The first 6 rows are patterns. Each new row is the sum of 2 different patterns, raised or lowered, with some noise. Before adding, each is slid sideways (what falls off one end comes back at the other) and multiplied by a number that may be negative. Names go in the order of the patterns.
In the rows, 128 means zero.
Some rows, each with the names of its patterns after it:
[147 118 122 145 125 137 118 124  80 161 124 128 129 111 140 120 108 111
 115 137 136 137 153 125 171 135 154 132 114 117  92  92 126 121 177 134
  95 148 123 164 117  96 125 110 131 142] => K
[105 137 129 144 130 117 114 129 122 152 119 130 147 140 145 126 142 146
 120 109 100 129 138 112 133 132 107  98 130 111 121 133 137 116 129 108
 109 128 105 107 134 130 149 109 128 159] => X
[137 136 129 171 112 130 137 132 114 131 123 124 123 138  94  99 134 155
 134 113 132 160  97 154 139 115 110 118 169 133 138 125 130 103 122 152
 103 118 111 136 134  91 109 115  98 122] => D
[139 128 103 144 118 155 121 161 129 150 153 123 161  88 114 165 131 120
  99 132 156 114 153 123  88 140 138 122 107 134 126 110 176 108 133 104
 148 131 154 115 105 123 121 136  93 127] => R
[150 126 125 123 144 115 112 144 103 120 164 102 167 123 161 131 135 110
 152  94 138 148 119 143 146 147 125 152 122 137 131 128 139  92 129 103
 132 172 160  74 156 122 118 116 131 137] => J
[160 180 133 126 122  68 123 118 117 100 119 128 119 131 142 141 111 129
 138 148 125 144 125 116 162 108 163 128 126 130 131 151 139 134 163 136
 138  93 109 126 134 127 131 153 136 137] => P

New rows, each followed by the names of its patterns:
[109 159 166 135 144 141 125 136 157 142 141 152 129 144 126 181 117 120
 156 131 150 119 142 159 158 148 135 116 136 120 127 100 116 118 125 135
 147 175 183 138 137 115 131 157 136 160] => K X
[150 138 123 144 123 118 136 142  91 146  96 127 130 133 104  92 124 144
 106 113 126 182 123 152 132 121 115 105 154 128 113  85 127 113 130 196
 116 129 123 159 142 103 125 121  94 113] => D P
[103 123  94 128 103 117  97  81  88  44  46  96 104 143  94  67 134  72
 145  91  57  84  76 118 110 123  85  90  97  92 116  71  89  42 132  98
  77  87  74  91  86  83  82  84 128  92] => K D
[119 145 132  48 121 100 104 102 131 119 103 126 116 118 115  98 124 132
 105 125 135  89 125 105  98 120 113  94 119  99 111 124 106 119 112 145
 129 119  88 112 116 107  92 114  94  87] => D J
[ 86  43  77  74  74  88 111 104 117 116  76  66  77 145  72  99  36 117
  92  99 121  81  83  79 109  88  89  84  86  98  90 144  23  92  68  91
 136  99  55 126  96  93  69  79  86  76] => K J
[130 136 119 130 108 123 143 153 143 143 140 135 149 133 121 176 101 151
 109 127 118 156 111 175 140 120 160 136 116 118 121 126 140 104 146 128
 127 153 132 162 141  95 110 161 120 138] => X J
[169 142 142 181 126 128 102 134  58 145 107  99 130 116 162 146 103 132
 126 190 155 100 118 102 149 162  89 153 110 141 137 147 158  49 143 117
 153 113 151 114 117 174 148 154 115 157] => D R
[105  92  95 154 108 109 118 118 106  99 140 113  91 103 123 132  82  91
  98  89 109 138 118 118 162 106 126 124 130 115 111 103  96 110 129  76
  92 127 128 103 104 112 139  92 139 118] => X D
[134 117  86 100 107 114 139 138  87 135 123 126 122 116 139 120 105  94
 103 116  86  96 119  59  75  93  89 111 123 147 125 116  96  55 107 110
  75 122  84 141 115 115 155  84 111  96] => K X
[122 118 136 142 109 150  90  99 165 100 142 100 120 134 113 150 122  99
 151 126 120  76 103 110 112 140 107 141 108 136 145 174 115 103 110  61
 118  88 109  99 107 101 118 116 145 125] => R P
[115 159 129 155 150 135 148 139 133 109 102 117 147 153 143 137 181 120
 131 141 107 117 104 108 123 127 161 121 104 133 110 176 125 129 112 116
 169 127 164 122 145 155 122 130 122 126] => K X
[126 137 113 114 104 121 146 144 123 143 128 148 111 171 117 140 172 139
 191  82 126 204 117 138 114 160 171 116 152 135  94 175 140 132 135 157
 155 118 200 135 137  95 132 143 176 111] => X R
[135 139 118 118 137 146 115 113  95 153 113 163 120 120 123 135 117 135
 112 123 132 133 152 103 160 143 150 118 128 111 119  95 152 127 182 152
 102 168  98 151 142 105 122  97 139 161] => K R
[151 104 153 153 162 125 144 163 141 168 146 169 130 128 136 103 164 141
 130 156 152 138 110 123 137 131 160 159 151 123 137 170 172 113 159 111
  81 144 142 135  78 125 125 132 136 164] => D P
[150 129 162 134 124 110 103 109 113  96 137 129 100 121 123 157  91  60
 119  87 115 139 145 102 114 116  99 129  89  98  81 151 138 102 124 136
 106 123 103 119 111 120 116 131 137 140] => K X
[105 133 111 148 119 100 166 149  86 154 146 125 101 155 148 164 120 125
 156 163 131 143 151 102 118 161  72 182 125 150 131 150 113 157 103 142
 142 153 170 145 125 122 165 125 114 161] => D J
[182  98 124 165 127 134 107 126 147 116 161 138 107 156 143 156 121 156
 134 110 165  97 116 113 148 163 161 105 126 123 150 139  83 134 134 132
 121 158 117 154 137 158 143 145 154 100] => K R
[117 114  83  82  93  79  58  84  92  61  81  89  71  91  69 113  88  90
 106  86  82  81  84  95  50 114  88  73  91 105 104  50  84  89  61  98
 105 105  58 102  80 104  95  85 119  98] => D R
[128 143 101 105 116 131 113 116 122 133 119 143 132 127 136 116 140 133
 147 132 134 100 116  98  89 118 102 117 100 156 128 100 124 128 130 140
 122 124  88 121 157 109  93 146 115 109] => D R
[151 141 118 162 106 166 147 118 142 101 151 107 120 186 153  81 184 118
 118 127 150 140 157 143 104 139 147 133 107 147  92 133 180 111 176 124
 182 138 134 117 171  91 148 138 126 128] => R J
[117 137 146 150 144 104 145 134 128 166 107 111 153 144 119 110 124 149
  81 174 122  89 139 124 130 104 121 113 102 176 115 142 127 143 159 154
 137 114 114 113 107  71 128 132 162 111] => K R
[122 125 188 155 147 130 139 121 117 151 114 111  94 142 142 114 159 129
 120 140 158 151 141 176 125 131 137 151 127 133 123 141 125 145 121  97
 154 135 143 127 140 160  98 150 143 106] => D P
[124 112 121 156 124 142 183 118 144 152 149 122 153 128 139 133 141 113
  93 140 144 142 149 157 130 127 152 139 122 124 133 179 139 141 132 147
 108 119 164 100 119 143 127 161 101 134] => D J
[ 59  88 159  82 127 145 146 129 162  96 132 138 135 109 139 138 112 146
 142  71 123 104 157 108 116 128 173  81 183 131  99 120 110 154 120 139
 107 135  95 121 154  99 150 114 158 135] => D J
[ 96 125 119  88 134  49  75 144 109 108  64 107 151  76 131 100  72 116
 106  89  83 104 115  79 150  95 115  92 121 113 142  87  67  80  96 118
  57 105 116  90  61 119  83 122 101 139] => X R
[130 171 150 139 114 112 128 152 128 146 137 160 151 135 176 116 112 172
 149 145 115 148 160 119 179 123 129 152 145 137 123 157 144 130 199 130
 152  97 141 140 164 127 120 152 139 150] => R P
[144 182 140 141 156 153 112 126 118 153 101 143 126  99 116 116 153 145
 113 147 137 165 119  99 152  96 125 173 133 148 126 156 164 124 161 101
 172 136 149 110 139 109 170 147 144 163] => X R
[166 142 150 131 140 147 134 141 123 161 146 146 168 179 101 160 155 159
 135 159 158 159 134 149 140 173 146 130 172 139 132 168 109 187 141 148
 163 139 128 153 119 161 169 137 159 139] => X J
[ 72  97  72  63  91  98  59  58  85  76  79 131  84 104 104 102 102 101
  80  77  56  89  91  55  90  58  83  62  80  97  69  94  60  66  90  79
  66  56  61  79  46  61  80 119 118  82] => X P
[139 169 174 141 189 137 159  88 125 131 132 149 125 200 168 127 174 202
 170 142 120  99 125 140 165 111 129 151 152 147 162 169  97 158 149 184
 130 159 123 143 198 133 184 141 170 148] => R P
[122 104 128 158 118 122  94 136 106 120 112  99 117 116 145 161  93 120
 134 150 135 107 140 127 135 169  85  99 123 149 116 124 157  85 149 141
 181 106 118  95  88 140 117 121  98 151] => R P
[141 141 100 109 123 123 127 176 111 125 130 115 131 120 118 131 150 145
 140 109 121 136 115  99 128 123 129 133 130 160 157 149 129  90 144 170
 125 131 109 154 152 117 122 129 127 103] => K X
[106  83 114 112  94 119  91  99  82  69 118  70  95  88  93  96 100 120
  96 104 100  50  86 127  74  99  66 103 115 116 125  84  65  75 111  95
  59 114  71  96 105 145  71  74  88  88] => K D
[ 95 121 139 144 128 124 128 108 108 177 103 123 122 141 128 106 108 121
 133 132 143 118 139 112 143 143  91 150 106 135 109 118 115 135  90 153
  92 104 120 106 119 117 146 126 133 123] => K J
[141 132 118 162 118 118 164 123 123 121 139 123 136 131  94 107 128 153
 115 120 137 149  94 156 132 138 117 139 157 143 146 124 149  90 117 164
 112 117 104 135 148  97 131 117  88 129] => D R
[106 117 145  70 121 128 137 119  85 124  99  97 140 108 141 138 136 114
 122 131  73 128 112 116  69 116 105 135 178 128 134 122 166 127 113 125
 134 102 119 116 124  91 104 107  94 126] => R P
[ 97 138 139 108 143 120 142 137  99 146  92 124 110 145 114 130 147 102
 141 134  65 127 108 155 115 133 127 134 187 138 156 124 141 115  81  93
 146 105 182 109  98 117 115 143  92  97] => K R
[113 160 133 107 125 131 115 122 147 147 124 178 121 168 165 149 126 147
 139 125 132 148  92  86 148 168 150 165 150 175 117 185 160 131 132 133
 174 139 163 139 139 107 137 158 122 140] => D P
[131 113 146 155 120 105 109 150 131  87 171 106  94 154 118 138  64 121
 113 139 110 169 125  93 156 124 129 106 124 146 148 132 151 133 110 143
 122  99 139  98  98 152 122 127 137 135] => D J
[101 118 109 102 117  80 102 154  84 109  90 115 116 108 114 103  95 100
  86  92  99 127 105 101 113 158  61 125 116  95 106  90 137 120 124 113
 100  83  97 104  91  71  92  92 110  86] => K D
[163 111 134 140 112 125 127 204 103 140 127 133 123 114 153 126 137 127
 128 123  95  92 123  71 118 113 131 141 169 147 162 138 137  77 126 155
 111 131 105 114 137 138 165 132 105 113] => K D
[117 106 142  90 120 139 114 162 135 173 150 138 124 117 103 158 130 128
 119 148 160 129 156 123 127 121 137 141  95 130 108 137 164 177  76 153
 130 124 134 126 141 155 142 135 122 138] => K J
[ 92 155  86 139 122 126 153 141  80 141  97 153 141  96 148 124 142 150
 136 111 137 139 120 136 103  88 117 123 181 137  71 128 126 130 114 132
 126 170 119 114 118 152  99 115 118 104] => R J
[128 118 107 121 133 150 132  67 139 101 119  97 146  98  93 124 132  96
  81 110 149 146 121 139 126 103 125 122 126  87  67 152 143 140 207 133
 128 127 150  98 138 130 111 108 124 135] => D P
[135 126 127 118  97 134  84 128 128 117 125 107 130 127 118 142 103  74
  96 117 116  86 121 118  85 116 103 101  92 131 123 116 105  83  96 108
  99  74 118 119 129  86 123 132 110 114] => X R
[ 95  96  73  87  44  37  92  74  81  46  87 130  70 142 128  74  78  31
 120 122  76  84  53  70 110 110  81  73  58  77  97  54  55  76  50  90
  95 137  57 132  72  87 110  80  81 105] => K D
[ 96 110 108  82 126  73 104  80 117 145 137  63 131  94 117 116 107  99
 119 114 100  85 135  78  88 125  95 108 112  81 134 103 134 124 114  78
 139  83 122 118  94 140 134 128 123 132] => D J
[132 138 164 132 116 119 150 115 109 140 130 137  99 138 158  97 118 134
 130 135 128  88 143  99 150 121 128 144 121 134 123 118 137 115 134 116
 133 133 113 132 114 104  93 102  75 120] => X P
[118 116  96 126  78 124 120  76  96 121 128  88 131  99  98  84 100 102
  61 105  84  97 147 119  31 133  79  78  92 104 126 110 101 125  82 125
  92  97 123  69  84 139  73 161  91 138] => X J
[135 119 140  73 139  80 123 147 127  96 152 128 105 135 123  74 123 121
 118 115 113 104 132 132 156 129 136 147  90  92 167 120 118 140 114 123
  93 104 109 112 126  87 161 145  83 142] => R J
[150 126 162 137 142 143 150 138 125 111 141 114  86 125 127 143 169 128
 152 164 179 145 133 159 128 125 146 175 132 149 131 138 122 151 146 130
 169 114 156 157 132 133 107 146 131  90] => X P
[115  83 119 131 134 138 125 175 123 153 129 168 114 116  89  97  65 122
  99 146 133  66 178 131 128 113  99 146 103 107 147 120 115 152 130 114
 137 133 115  81 166  81 139 117 127 119] => K R
[141 123 122 180 129 142 160 127 146 130 177 124 139 119 158 123 123 142
 126 129 146 155 145 156 168 138 143 149 149 108 142 121 141 163 169  84
 138 140 154 139 136 148 177 117 156 144] => D J
[135 120 157 114 126 132 128 142 109 160 165 133 113 116 133 114  78 154
  68 111 115 138 143  98 151 148 130 129 114 126 131 131 137 114 125 143
 158 154 136 143 114 127 125 111  91 130] => K D
[145 133 147 113 125 168 131 133 127 168 150 122 172 111 119 159 118 129
 102 117 139 173 119 177 124 146 148 116 124 138 129 121 126 134 109 138
 111 153 142 138 163 107  81 190 118 163] => R J
[106 104 156  81 114  68 134 156 124 131 105 137 104 111 120 129 101 117
  98 124 111  92  98  89 118  98 145 135  85 122 132 136 105  81 117  92
  95 150  91 104 129 138 131 137 134  73] => K R
[102 140 119 132 117 146 100 142 108 124 132 102  92 111 114 108 140  86
 138  98 114 156 123 144 100  77  94 139  93 120 165 153 125 115 106 125
 107 121 105 109  96 106 150 138 146 151] => J P
[126 182 126 160 168 146 143 167 137 171 149 194 162 182 198 153 213 129
 164 195 150 149 114 143 180 142 208 158 104 179 168 172 135 148 155 135
 205 149 175 134 173 170 180 152 133 154] => K R
[114  94  92 109 138 145 124 134 127 152 119 154 142 103 121  91  82 109
 117 160 136 101 132 128 163 104  93 102 120 120 110 147 104 110 126 117
 134 116 116  79 129 118 118 105 103 116] => K X
[144 118 114 142  98 118 126 135  96 152 115 149 127 148 160 149 172 125
 122  77 164 137 139 135 118 137 144 102 153 131 103 129 149 137 105 157
 139  90 189  88 138  88 144 130 166 104] => R J
[117 103 104  65  87  44  65  77  71 135  80  93 122  64 121  91  88  87
  61 107  88 116 112  85 103  96 116  79  91  66  92 101  88 111  66 105
  71  86  97  88 107  96 125 118  84 132] => K R
[114 127 104 165 123 130 128 127 126 112 126 104 113 158 121 161 146 149
 161 140 136 148 102 129 117 100 137 137 177 134 121 140 131 153 120 117
 102 122 117 142 172 143  92 159 121 130] => K J
[121 119 125 128  92 114 134 106 105  87 143 124 132 125 133  96  90 116
  66 117 100 102  94 127  99 115 113 113 119 141 151 103  63  87 153  95
  82 147  92  99 115 115 120  73 107  92] => D J
[ 96  90 123 143 112 147 137 102 102  91 103 148 113 110 108 135 120 111
 100 124  98  68 136 102  96  92 101 125 124 137  93  88 115 106  99  91
  98 123 104  97 109 120 126  92 101  95] => K X
[138 123 138 109 142 140 112 127 101 123 137  95 117 114 144 125 102 140
 116 138 147 122 126 143 141 130 128 133 111 130 142 146 107 126 109 148
 149 135 151 125 162 107 109 125 152 116] => R P
[172 121 133 111 143 175 151 135 151 111 124 148 146 125 130 127 146 123
 180 106 168 155 145 153 133 147 142 151 145 117 103 129 124 148 146 137
 128 148 172 156 171 179 143 141  91 147] => K P
